Each cloud of rows lies close to a flat space through zero, with a little noise off it, and is much wider in some directions of that space than in others. After each cloud: how many dimensions does that space have?
(in the rows, 128 means zero)

[[121 127 138 104 130 103 136 137 136  91 115 127 143 108 136 129]
 [159 127 104 183 129 124 100 111 116  97 115 113  96 119 151 135]
 [158 134 115 181 119 158 111  85 159 164 108 177 136 112  74 159]
 [ 73 106 105 109 130  93 139 170 106 127 169  83  80 186 191  75]
 [ 92 139 114 100 134 109 157 159 128 150 165 114  95 169 157 140]
 [ 81 113 156 123 128  95 114 116 153 139 153 120 125 150 119 152]
 [180 145 153 166 134 165 103  98 105 121 126 110 132 108 124 170]
 [101 104 116 118 126 125 144 158  85 103 137 107 130 136 203  83]
 [140 152 163  94 146 146 118 130 105 150 147 100 130 129 102 161]
 [196 162 159 131 127 176 153 136 107 119 139  92 136 128 147 128]
 [119 123 146 121 132 126 118 120 128 127 128 129 144 121 119 140]
 [132 134 116 113 129 127 137 131 136 129 107 154 141 107 108 130]
 [109 122  83 137 129 116 126 134 133 152 128 146  97 144 125 113]
 [129 123 140 104 134 123 120 134 106 101 112 121 148 102 134 119]
 [ 93 112  86 133 125  92 123 123 159 129 105 173 119 117 113 130]
 [111  85  67 193 107 111 111 117 135 105 101 159 113 126 165  76]
 [128 113 153 115 119 131 123 127 135 122 128 117 147 136 110  81]
 [102 105 109 153 108 111 151 132 159 121 131 148 129 143 160 102]
 [110 105 169 128 133 131  87  98 115 125 122 129 165 103 104 148]]

8

[[153  82 104 130 158  74  79 134  79 116 100  95  81 108  78 113]
 [111 137 148 150 105 165 159 136 165 143 155 158 155 132 168 138]
 [111 159 150 131 103 169 155 119 156 146 148 155 158 138 158 140]
 [140 125 126 118 128 120 107 124 113 138 108 124 121 129 109 131]
 [151  98  96 115 169  69  87 129  75 101  98  87  87 110  76 102]
 [139 141 138 107  97 135  92  92 112 177  97 146 132 129  92 159]
 [103 184 172 123  53 217 164  91 180 189 149 194 187 153 173 179]
 [122 138 150 140  92 169 138 111 152 173 130 164 148 133 145 163]
 [127  93 111 154 167  96 139 167 122  80 142 102 100 113 136 101]
 [104 189 158 115  82 197 173 105 176 161 152 171 188 156 175 153]
 [144  85 135 154 127 108  87 128 108 162 110 137  96 110 102 153]
 [101 151 164 155  83 192 173 127 184 166 162 183 168 137 189 162]
 [124  71 124 192 163 100 141 183 134  98 150 109  92 100 152 106]
 [115 126 129 139 136 131 144 144 140 110 141 124 133 126 148 115]
 [130 105 110 128 156  92 115 147 108 102 124 101 104 116 113 107]
 [137 117 116 121 144 107 124 141 113 111 123 108 112 125 118 116]
 [126  67 147 206 124 131 137 169 153 143 164 153 111 105 171 138]
 [150 137 129  87 106 123  75  79  91 177  85 133 126 134  72 160]
 [125 157 136 105 109 151 135 107 134 141 129 135 147 143 129 142]]

3

[[100 152 137 102 117 181 142 101 109 133 100 165 161 113 130 136]
 [108  93  72 135 114 118 124 108 165 134 182 101 106 145 150  90]
 [168 148 122 122 126 126 105 143 112 147 132 154 156 140 123 127]
 [162 125  75 102 162 104 172 111 123 115 127 141 136 150 107 165]
 [ 91 155 106  84  85  64 132 153 172 107 187 158 136 114 159  86]
 [ 70 134  77  91 127 160  99 156 128 151  75 145 144 140 143 125]
 [126  80 152  84 121 116 131 147 149 116 122 147 148 132 141 119]
 [119 109 104 131 143 148 121  74 152 102 150 118 136 117 110 169]
 [138 102 108 143 126 140 107 136 136 133  87 123 111 136 100 144]
 [ 62  61  81 124 199 127  95 142 159  63 149  79 122 122 140 164]
 [149  86  81  68 132  98 151 139 122 133 164 121 178 139 114 178]
 [ 97 127 128 177 155 140 171 131 107 121 118 129  91 103 119  96]
 [119  91 127 135 139 142  74 123 172 132 100 110 128 181 167 105]
 [143 192 148 164  95 110 143 145  84 123 143 143 165 127 126 132]
 [148 132 112 143 134  79 187 139 115  97 166 172 182 100  83 153]
 [213 127 153 120 151 119 157 131  84 145 121 112 161 128 106 102]
 [144 135 129 178 155 119 133 166 101 168 117 144 139 133 114  99]
 [ 75 135 140 170 167 106 113 132 176 152 119 128 131 131 140 115]
 [136 104 170 110 126 155 120 115 132 133  66 109 155 127 117 145]]

14

[[130 140 138 127 152 120 123 133 124 144 142 140 152 117 153  96]
 [114 134 110  90  79 188 150 132  86  79 103 139 153 129 121 124]
 [149 124 121 152 141 153 125 112  45 213 152 214 160  70 190 160]
 [155 119 148 104  99 102 136 140 145  49 146  53  64 148  73  74]
 [ 67 147 116 125 180  99 142 128 178 150  97 165 187 147 127 100]
 [102 116 107 118 146 141 141 118 129 163 113 153 152 141 103 150]
 [105 147 118 132 175 138 138 124 136 167 111 175 188 132 153 122]
 [109 132 109 131  69 167 130 121 100 102  94 158 141 109 157 170]
 [ 78 117  98  90 111 166 116 138 152 133 107 106 160 158  94 170]
 [102 128 121 118 144 118 121 128 107 181 149 169 163 101 141 115]
 [101 116 131 146 143  62 108 126 160 169 143 133 112 116 114 129]
 [180 140 133 170 142 154 128 112  51 182 146 201 145  72 213 149]
 [ 92 119 123 102 117 103 143 130 137 112 126 125 126 136  84  96]
 [136 174 152 166 206 103 129 132 175 139 116 153 170 136 189  88]
 [146 140 137 142  85 145 121 131  95  96 125 143 124  97 176 132]
 [134 135 125 140  90 161 109 132 128 107 110 119 130 124 163 177]
 [153 118 128 154 166 129 136 114 117 174 133 149 121 126 132 151]
 [127 147 127 145 156 134 141 122 135 134 107 158 156 132 154 124]
 [125 145 134 164 186  99 142 119 154 158 113 171 151 128 157 116]]

7

[[181  64 113 226 203 133 175  69  97 108 119  91 200  82  74 165]
 [103 153 141  77 130 163 125 136 139 138 106 144 104 151 168  99]
 [116 180 132  18  96 191 132 149 140 174 136 172  77 172 187  90]
 [125 158 132  43  69 160 119 182 134 156 187 188  80 170 153 125]
 [155  47 134 216 199 131 159 101  96  74 116 124 182 102  67 171]
 [145  56 132 218 228 143 162  76 104  78  71 102 189  94  95 151]
 [197  77 101 176 168 161 185  86  94 141 171 127 175 105  77 168]
 [117 133 136 121 128 130 122 136 132 119 117 134 120 130 135 121]
 [100 162 129 114 153 132 122 101 146 137  54  96 123 121 181  85]
 [125 116 143 140  90  95 100 173 126 103 180 154 111 139  94 154]
 [116 110 146 141 103  92 104 173 124  95 157 152 115 137  94 155]
 [129 139 121 121 129 132 134 117 127 141 120 118 129 123 139 118]
 [129 111 128 174 161 112 131 105 125 110  99  97 155 108 117 129]
 [131 128 123 136 187 168 155  80 126 137  61  96 150 115 159 103]
 [142 120 128 117  92 121 120 157 119 129 184 153 118 138 106 149]
 [128  94 130 187 199 131 146  91 120  93  65 100 169 101 118 128]
 [142 144 116 108  79 118 127 151 125 156 188 148 114 139 113 139]
 [145 113 123 137 112 122 132 137 119 131 169 143 132 129 104 150]
 [112 126 144 125 122 113 108 153 130 107 120 140 119 137 126 131]]

4

[[158 127 150 112 127 127 134  87 156 135 103 101 144 146 118 117]
 [100 126  86 113 105  97 180 166  73 145 154 101  98 182 134 167]
 [125 116 135 152 146 143 107 145 129 115 136 154 134 104 139 117]
 [149 147 131 107 122 110 135 106 129 142 121 102 128 160 116 137]
 [170 122 182 159 156 160  71  86 186 105 111 156 151  72 122  93]
 [168 119 164 147 148 143  85  96 176 123 110 139 147  90 128 105]
 [101 146  84  98  98 102 186 146  84 156 144  91 112 181 131 168]
 [148 119 171 156 147 151  86 107 170 106 113 148 148  89 117  94]
 [143 134 128 125 124 123 134  96 131 150 116 101 138 135 123 123]
 [ 99 136 108 125 121 123 146 177  86 113 160 149 108 129 145 150]
 [140 105 155 173 162 167  72 173 138  82 150 207 134  37 157  93]
 [116 135 117 122 113 141 135 120 115 127 129 128 134 133 120 139]
 [141 130 147 140 140 151 103 115 153 116 126 142 139 101 128 103]
 [132 119 146 147 145 143 104 136 131 118 134 148 132 109 130 115]
 [142 127 145 152 146 145  94 130 148 115 120 152 140 101 132 112]
 [119 115 123 135 139 134 115 151 116 110 146 153 121 107 142 124]
 [134 133 123  91 103  95 162  75 141 162 107  70 120 187 109 142]
 [ 99 142  78  91 108  97 180 150  70 159 138  97 113 185 127 166]
 [ 90 129  96 123 126 115 143 166  88 117 154 137 113 136 143 149]]

2

[[142 133 132 128 120 129 128 153 138 143 106 124 121 140 145 127]
 [150 134 155 127 116 117 113 141 102 105 127 134 125 132 141 149]
 [133 133 120 138 108 140 143 123 149 141 139 132 118 106 124 119]
 [148 132 129 119 105 139 118 133 150 130 115 148 127 103 129 136]
 [127 110 115 108 141 130 141 106 143 135 150 131 132 127  97 143]
 [136 159 136 129 122 132 151 138 103 171 106 122 119 137 121 104]
 [154 107 129 130 124 153 109 122 146 118 139 135 124 123 128 162]
 [144 123 135 121 139 125 102 145 143 128 119 132 135 136 146 144]
 [151 113 117 137 125 134 117 115 144 135 171 128 117 105 129 134]
 [118 163 120 127  96 150 149 147 204 177 120 121 132 117 155 101]
 [134 116 125 131 144 103 125 109 104 109 153 136 128 106 108 127]
 [132 126 124 118 122 129 144 111 139 110 124 127 128 122 115 135]
 [116 119 122 116 142 127 143 136 141 156 134 128 131 147 111 134]
 [123 115 107 142 117 140 142 137 153 164 144 130 113 116 123 112]
 [134 151 135 111 138 123 131 116 109 125  95 123 138 135 122 120]
 [121 127 124 105 146 110 132 132  82 150 122 115 121 162 116 115]
 [127 133 137 105 133 127 140 109 119 118 145 110 135 153 122 145]
 [137 127 137  98 131 122 120 114 134 116 129 142 143 122 113 151]
 [118 121 121 151 119 139 119 147 129 155 142 139 117 118 136 117]]

11

[[114 144 117 140  95  85 107 133 109 168 109 115 144 101 140 131]
 [157  95 136 117 137 155 147 118 101 116 110 130 140 162  87 167]
 [108 136 124 132 146 141 138 105 143 134 170 125 121 118 133 100]
 [124 102 118 158  98 136 150 113 124 172 131 132 115 111 110 119]
 [155  51 139 108 154 174 191  84 109 135 118 136 125 125  58 158]
 [121  92 148 171  64  20 111 172 100 192  83 128 105  91 218 138]
 [144  71 136 116 149 170 168  91 115 139 128 129 131 140  69 152]
 [145 117 120 119 152 202 126 140 143  79 136 159  95 165 125 131]
 [115 114  98 140 111 152 100 115 110 191 157 118 131 147 129 142]
 [156  91 118 116 106 119 157 138 110 138  76 123 148 122  87 167]
 [ 78 213 101 162 117 131  77 135 149 132 195 137 105 113 199  62]
 [152 113 154  91 148 128 138 120 149  98  65 130 143  99  58 145]
 [127 154 115 120 139 120 100 168 120 104 156 117 134 182 195 141]
 [117 114 124 139 101  84 130 124 107 172 108 126 125  72 147 127]
 [117 143 102 154  80  92 110 158 129 176 132 106 142 136 152 126]
 [ 86 154 137 145 122  94 140  91 159 157 151 119 124  51 126  69]
 [135  88 129 132 127 160 161 117 155 130 112 151  93  88  97 111]
 [120 128 143 108 164 146 122 109 152 123 156 120 131 141 117 120]
 [111 167  95 127 133 132 103 131  97 125 161 129 131 133 179 128]]

9

[[133  89 128 133  99 125  99 144 161 130 127 126 111 132 140  98]
 [138 156 135 121 108 138 143 185 138 139 145 108 176 121 116 143]
 [143 115 139 183 107 112  76 132  69 144 107 131  81 108 181  96]
 [132 149 186 103 111 147 166 172 146 107 151 148 138 186 129 144]
 [ 98 127 134 118 111 125 124 125 137  95 104 133 158 136  78 133]
 [ 96 132 159 163 186 134 186 155 195 117 135 147 116 160  78 146]
 [133 119 118 149 123 106 126 156 163 142 167 162  96 109 123 145]
 [124 116 108 149 126 134 118 168 109 133 122 169 131  75 163 122]
 [ 94 170 165 141  82 184 143 165 164 132 133 122 135 116 125 112]
 [173 146  90  92  99 128 123  90 121 134 142  95 132 141 112 124]
 [139  99 156 134 135  74  92 120 113 130 135  78 110 127 116 149]
 [170 121 120 118 182 144 140 131 134 127 147  85 122 128  72 136]
 [167 148 119 131  89 146 129  93 116  99 112 111 140 107 148 144]
 [128 104 104 128 109  96 147 118 116  84  75 158 111 122 105  93]
 [129 152 125 136 109 118 108  98 108 114 119 121 157 151 105 155]
 [141 132 120 110 127 192  83 120 138 138 175  99 122  99 101 137]
 [238 102  80 146 137 160 129 125 153 110 132 119 157 145 146 154]
 [105 142 105 116 111 138 123 150 116 129 116 136 169  81 121 131]
 [114 113 142  93 172 116 152 106 104 114 119 127 127 134 140 137]]

13

[[157 116 103 112 110 126 147 138 120 158 156  95 136 133 145 117]
 [145 117 143  79 143 183 240  74 177 201  98  95 124 115  86  69]
 [105 114 128 136 151 122 130 108 152 130 119 111 123 133 137 124]
 [ 99 138  80 116 126 107  79 152 112  97 158 122 132 169 177 139]
 [ 85  99  66  74 125 102  88 158 104 149 202 118 148 181 178 165]
 [112 118  77 103 121 148 135 166 106 152 193  98 149 155 154 129]
 [ 73 123  70  83 135 145 162  92 118 192 133 159 135 150 184 143]
 [147 104  98  59 132  94 135  96 173 148 132  61 122 175 164  95]
 [111 152  99 168 109 179 151 169  66 150 161 171 148 101 133 145]
 [ 94 122  85 179 126 147 118 177  79 140 188 128 149 126 163 155]
 [144 134 139  64 101 103  99 129 115 122 122 177 130 141 109 155]
 [ 66 117 102 151 151 133 137  98 122 160 119 161 129 125 170 156]
 [159 154 172 174 127 157 157 121 135 110  84 140 118  85  83 103]
 [138  68 199  72 155  75 126  61 198 158  86 116 110 128  77 139]
 [123  95 111 145 107  62  67 130  88 143 150 165 137 128 182 195]
 [157 142 139 105 107 133 140 120 121 134 111 154 128 118 108 122]
 [107 125  83  73 115 135 141 122 113 167 152 145 140 153 158 139]
 [157 117 104 127 121 121 141 127 135 141 144  75 129 137 158 104]
 [177 129 200 182 114 117 125 122 122 112  88 161 121  69  72 141]]

7

[[141 133 126 129 120 112 130  91 133 106 104 134 150 104 137 120]
 [139 141 127 117 111 128 140 114 125  93 135 109 129 140 175 130]
 [157 126 129 118  88  82 141  69 145  72  79 140 159  72 110  76]
 [132 121 144 115 137 156 108 152 121 154 151 108 106 134 114 120]
 [118 124 130 138 160 135 106 125 117 175 119 149 127 117 109 149]
 [122 130 125 136 149 171 109 159 128 147 165 122 137 145 113 140]
 [130 117 124 133  99  79 162 122 154  98  90 131 115 118 138 112]
 [128 121 141 122 136 162 117 173 133 150 162  95  97 150 129 130]
 [130 130 128 118 110 144 140 155 131 101 161 103 119 154 138 117]
 [138 136 128 132 122 142 143 138 146 102 142  93 122 151 191 147]
 [152 126 135 125 117 110 124  89 142 111  95 128 145  83 122 102]
 [128 101 122 132  82  44 168 105 157 100  56 162 118  81  76  77]
 [114 130 107 132  89 114 181 169 149  68 152 114 116 180 157 124]
 [144 122 137 123 122 119 123 112 137 123 110 123 129 103 122 109]
 [122 141 116 139 130 134 139 125 129 107 138 125 143 150 171 155]
 [153 130 123 126  86  88 158  89 157  60  92 120 147 102 154  97]
 [121 117 127 122 106 105 149 146 133 119 123 129 106 137 114 111]
 [131 125 126 133 119 127 140 140 145 112 129 117 125 136 141 127]
 [128 137 129 128 137 133 125 116 118 129 130 124 130 136 160 147]]

6

[[135 105 116 107  98 129 158 156 172 108 114 100 124 127  68 140]
 [162 129  47  96 181 101  64 121 175 145 177 171  48  74 171 119]
 [123 135 145 137 119 128 136 125 107 130 120 121 141 140 136 125]
 [123 155 149 153 151 137 104  91  83 136 126 136 130 143 177 111]
 [129 166 128 144 154 121  91  96  92 143 144 161 114 123 173 118]
 [114 157 156 163 146 141 112 100  52 139 133 145 140 149 176 111]
 [112 130 154 138 108 145 153 128 115 129 123 121 154 141 121 135]
 [137 140 101 125 156 120  99 117 133 144 151 148 104 106 158 124]
 [ 92 122 203 158  72 147 189 124  81 108  78  79 195 186  90 144]
 [123 125 145 126 116 127 144 139 131 116 114 116 132 136 108 132]
 [140 137  98 126 153 123  98 117 128 128 141 144  99 117 152 124]
 [123 100 144 119  94 134 174 159 151 107 107 102 155 132  78 144]
 [148 125  91 117 154 125 113 133 148 128 143 142 102 106 131 131]
 [158 116  68  96 150 111  95 137 180 137 154 149  84  85 130 129]
 [132 147 129 135 153 124 108 107 117 146 143 142 113 129 156 113]
 [161 126  61 101 164 111  77 123 173 127 161 164  66  79 156 114]
 [146 139  78 114 176 112  81 120 156 144 168 160  80  89 159 112]
 [125 116 127 111 110 125 143 142 144 130 126 119 131 135 106 136]
 [112 130 174 158 110 138 151 121  92 135 114 105 161 159 131 127]]

2

[[124 124 117 117 139 114 130 112 130 102 130 140 138 114 130 129]
 [129 130 125 119 133 133 128 131 123 132 127 123 132 124 131 116]
 [121 138 121 116 131 130 115 122 106 117 129 128 144 131 126 121]
 [184 102 170 173  95 173 162 181 180 244  91 103  72 182 125 163]
 [152 121 155 138 120 153 131 156 153 190 106 114  92 168 135 139]
 [126 135 114 121 135 119 127 110 133  89 135 140 138 107 134 125]
 [177  98 141 184 108  99 197 149 190 167 100 133  82 128 115 178]
 [154 113 144 140 117 145 142 153 153 177 111 116 102 151 125 152]
 [132 121 136 115 123 139 115 142 126 148 125 123 122 151 122 132]
 [139 126 141 150 134 118 146 138 154 152 121 132 114 128 125 144]
 [172  99 143 181 102 116 195 167 200 191  93 132  79 136 114 178]
 [149 120 134 143 127 118 160 134 145 153 116 125 100 127 129 150]
 [129 133 139 125 121 147 124 143 130 149 118 124 125 148 123 128]
 [116 136 122 124 126 130 127 116 116 113 135 123 132 126 117 127]
 [105 135  96 120 138  96 122  97 112  67 144 150 155  93 128 115]
 [ 98 135 104 105 137 106 121  97  94  64 151 134 160  93 125 105]
 [144 117 143 138 113 136 158 143 155 166 109 122 117 147 119 151]
 [105 161 153  87 121 181  49 145  79 148 130  96 146 170 128 103]
 [116 124  91 131 145  67 156  82 130  54 143 153 152  65 121 123]]

2

[[129 138 129 130 135 110 130 132 147 109 124 145 124 124 133 119]
 [147 111 111  87 145 162 106 141  65 180 100  85 118 104 102 103]
 [128 128 105 117 150 155 113 146 132 133 127 112 123 110 127 105]
 [138  85 184 103  52 158 125 155  23 204 154 123 109 162 114 140]
 [135 129 141 123 111 135 133 114 101 137 146 130 124 145 123 153]
 [126 134  94 141 171 122 132 119 153 100 112 140 128 112 132 119]
 [139 118 130 109 117 151 117 154  98 152 122 115 130 118 115 127]
 [128 142 170 150  69 110 164 108 144 111 160 157 137 158 137 152]
 [111 137 177 147  60  98 142 115 115 125 168 152 137 179 140 175]
 [109 128 182 152  57 100 157 117 125 132 160 143 133 176 138 167]
 [113 126 146 141  97 110 140 112 149 114 150 145 132 151 136 163]
 [ 90 167 115 182 128  77 156  81 214  59 140 181 143 143 149 161]
 [122 123 115 137 131 125 129 120 147 129 123 136 121 121 132 136]
 [159 119  89  95 183 166 103 164  93 156  85  97 118 100 118  79]
 [ 95 141 197 184  30  69 171  78 161  97 200 197 149 204 136 215]
 [130 128 119 130 148 135 122 124 124 134 123 112 136 120 129 127]
 [ 97 145 160 174  68  92 146  95 177  95 164 158 149 168 135 172]
 [152 115 107 106 162 148 109 153  98 141 112  99 118 109 124  90]
 [ 94 130 192 152  44 100 164 117 128 124 180 146 131 194 142 193]]

2

[[103 162 131  96 136 115 165  91 117 124 151 122 117 131 133 138]
 [145 120 144  96 138 139 117 101 131 116 115 168 136 112 136 141]
 [123 124 133 106 114 110 136  91  86  98 156 108 153 148 111 144]
 [114 134 107 131 129 117 129 137 147 162  95 120 134 112 154 123]
 [118 152 159 149  81  84 104 105  71 164 126 141 149 155 109 158]
 [132  94 158 143 148 166 150 161 105 109 143 138 105 147 103 122]
 [155 116 125  83 139 127 108 119 132  95 153  90 149  84 140 112]
 [123 115 112 118 106 130 139  99  91 111 106 137 140 171 133 125]
 [112  89 162 119 134 124 130 107 148 109 131 127 124 134  93 138]
 [143 119 133 117 154 167 155 101 119 134 136 128 130  86 144  85]
 [113  60 166 113 134 113 120 152  73  75 184 118 142 150  75 108]
 [131 120 138 149 176 122 113 136  94 100 147 121 132 153 119 107]
 [ 87 122 171 156 136 152 138 153  89 173 177 143 102 145 130 131]
 [110 161 136 198 149 105 105 163 163 207  73 126 108 123 147 127]
 [150 167 123 133 101 133 112 112 106 153 130  96 134 120 163 133]
 [115 113 153 155  94 113 101 119  85 146 150 152 151 151 102 145]
 [130  82 140 145  69 161 118 111 153 139 129 171 129 131  92 135]
 [149 140 134 111  79  98  94 125 162 143 108 115 122 101 124 117]
 [130 133 147 142 106 105  99 117 120 141 134  95 125 131 122 113]]

13

[[165  69 143 115 140 129 133 137 157 124 149 140 122 116  97 119]
 [117 136 145 135 120 119 119 141 113 130 143 125 137 123 124 141]
 [ 93 183  95 114 111 127 130 118  99 166 125 133 113 149 157 122]
 [ 99 149 115 105 114 138 124 117 119 141 121 122 139 130 127 121]
 [144  98 157 136 145 117 132 147 160 120 122 128 138 121  99 134]
 [136 112 136 131 128 132 124 133 133 118 134 124 136 119 120 130]
 [154  91 134 126 135 133 130 131 147 117 137 130 126 119 113 121]
 [110 137 114  91 118 126 129 116 113 163 143 147 115 135 126 117]
 [117 161 120 153 122 131 124 129 114 116 114 111 134 133 153 137]
 [160 114 132 163 126 130 124 145 127 103 148 119 123 122 142 137]
 [107 159 126 134 120 124 123 128 107 136 125 125 129 133 142 134]
 [132 128 162 154 147 109 127 135 128 104 113 128 136 123 123 149]
 [129 169  74 136  97 134 130 135  92 170 167 135  89 153 183 118]
 [111 140 186 155 152 100 125 137 127 100  95 120 155 119 109 162]
 [136 115 149 140 144 123 130 129 141 107 109 125 138 123 116 135]
 [155  84 192 167 175 115 130 131 174  53  76 110 165 104  90 151]
 [148 114 130 144 139 134 130 123 141 104 116 121 131 123 128 128]
 [143 127 116 137 125 130 130 130 126 129 140 130 114 131 142 124]
 [183  69 120 127 131 141 132 132 149 117 163 136 108 119 122 112]]

6

[[140  86  59 133 128  85 144 134 157 183 158  88 120  94 150 158]
 [152  89  51  69 100 115 173 138 122 141 108  94 148  43 191  79]
 [146 109  94 109 107 117 134  99 137 130 129 141 125  90 141  83]
 [103 142 116  47 122 120 181 211 150  90  90 148 164 104 157 113]
 [126 124  93  97 110 126 143 105 152 171 128 137 179 151 167  53]
 [140 117 105  83 106 135 137 136 139  76 117 143 113  59 105 103]
 [150  89  54 103 120 120 156 160 139 156 129  57 141  61 147 134]
 [114 130 122 115 162 137 150 179 142  79 115 140 122 109 118 154]
 [161  99 106 125  55  66 118  95 134 197 159  80 110  87 123 143]
 [157  99 120 122  85  81 132 130  95 143 131  79  85  50 137 181]
 [103 137  97  96 157 146 165 173 146 167 112 104 204 178 190  96]
 [131 139 146  86  97 134 134 152 140  69 109 160 122  93  86 112]
 [134 115  88  78  99 105 158 126 134 145 116 132 151  88 178  77]
 [124 123 146 211 166 115  96  64 108 155 159 142  81 171 128 163]
 [ 77 172 171 145 209 180 135 170 142  75 107 186 148 215 122 135]
 [153 120 127 109  65 101 125 113 110 182 127  82 147 113 149 115]
 [156 102 100 136 116 149 106 111 154 119 150 106 119  97  73 111]
 [148  98  85  94  90  91 153 160 130 149 127  78 120  56 144 149]
 [114 161 164 103 114 153 127 143 133 130 111 143 175 185 129  93]]

7
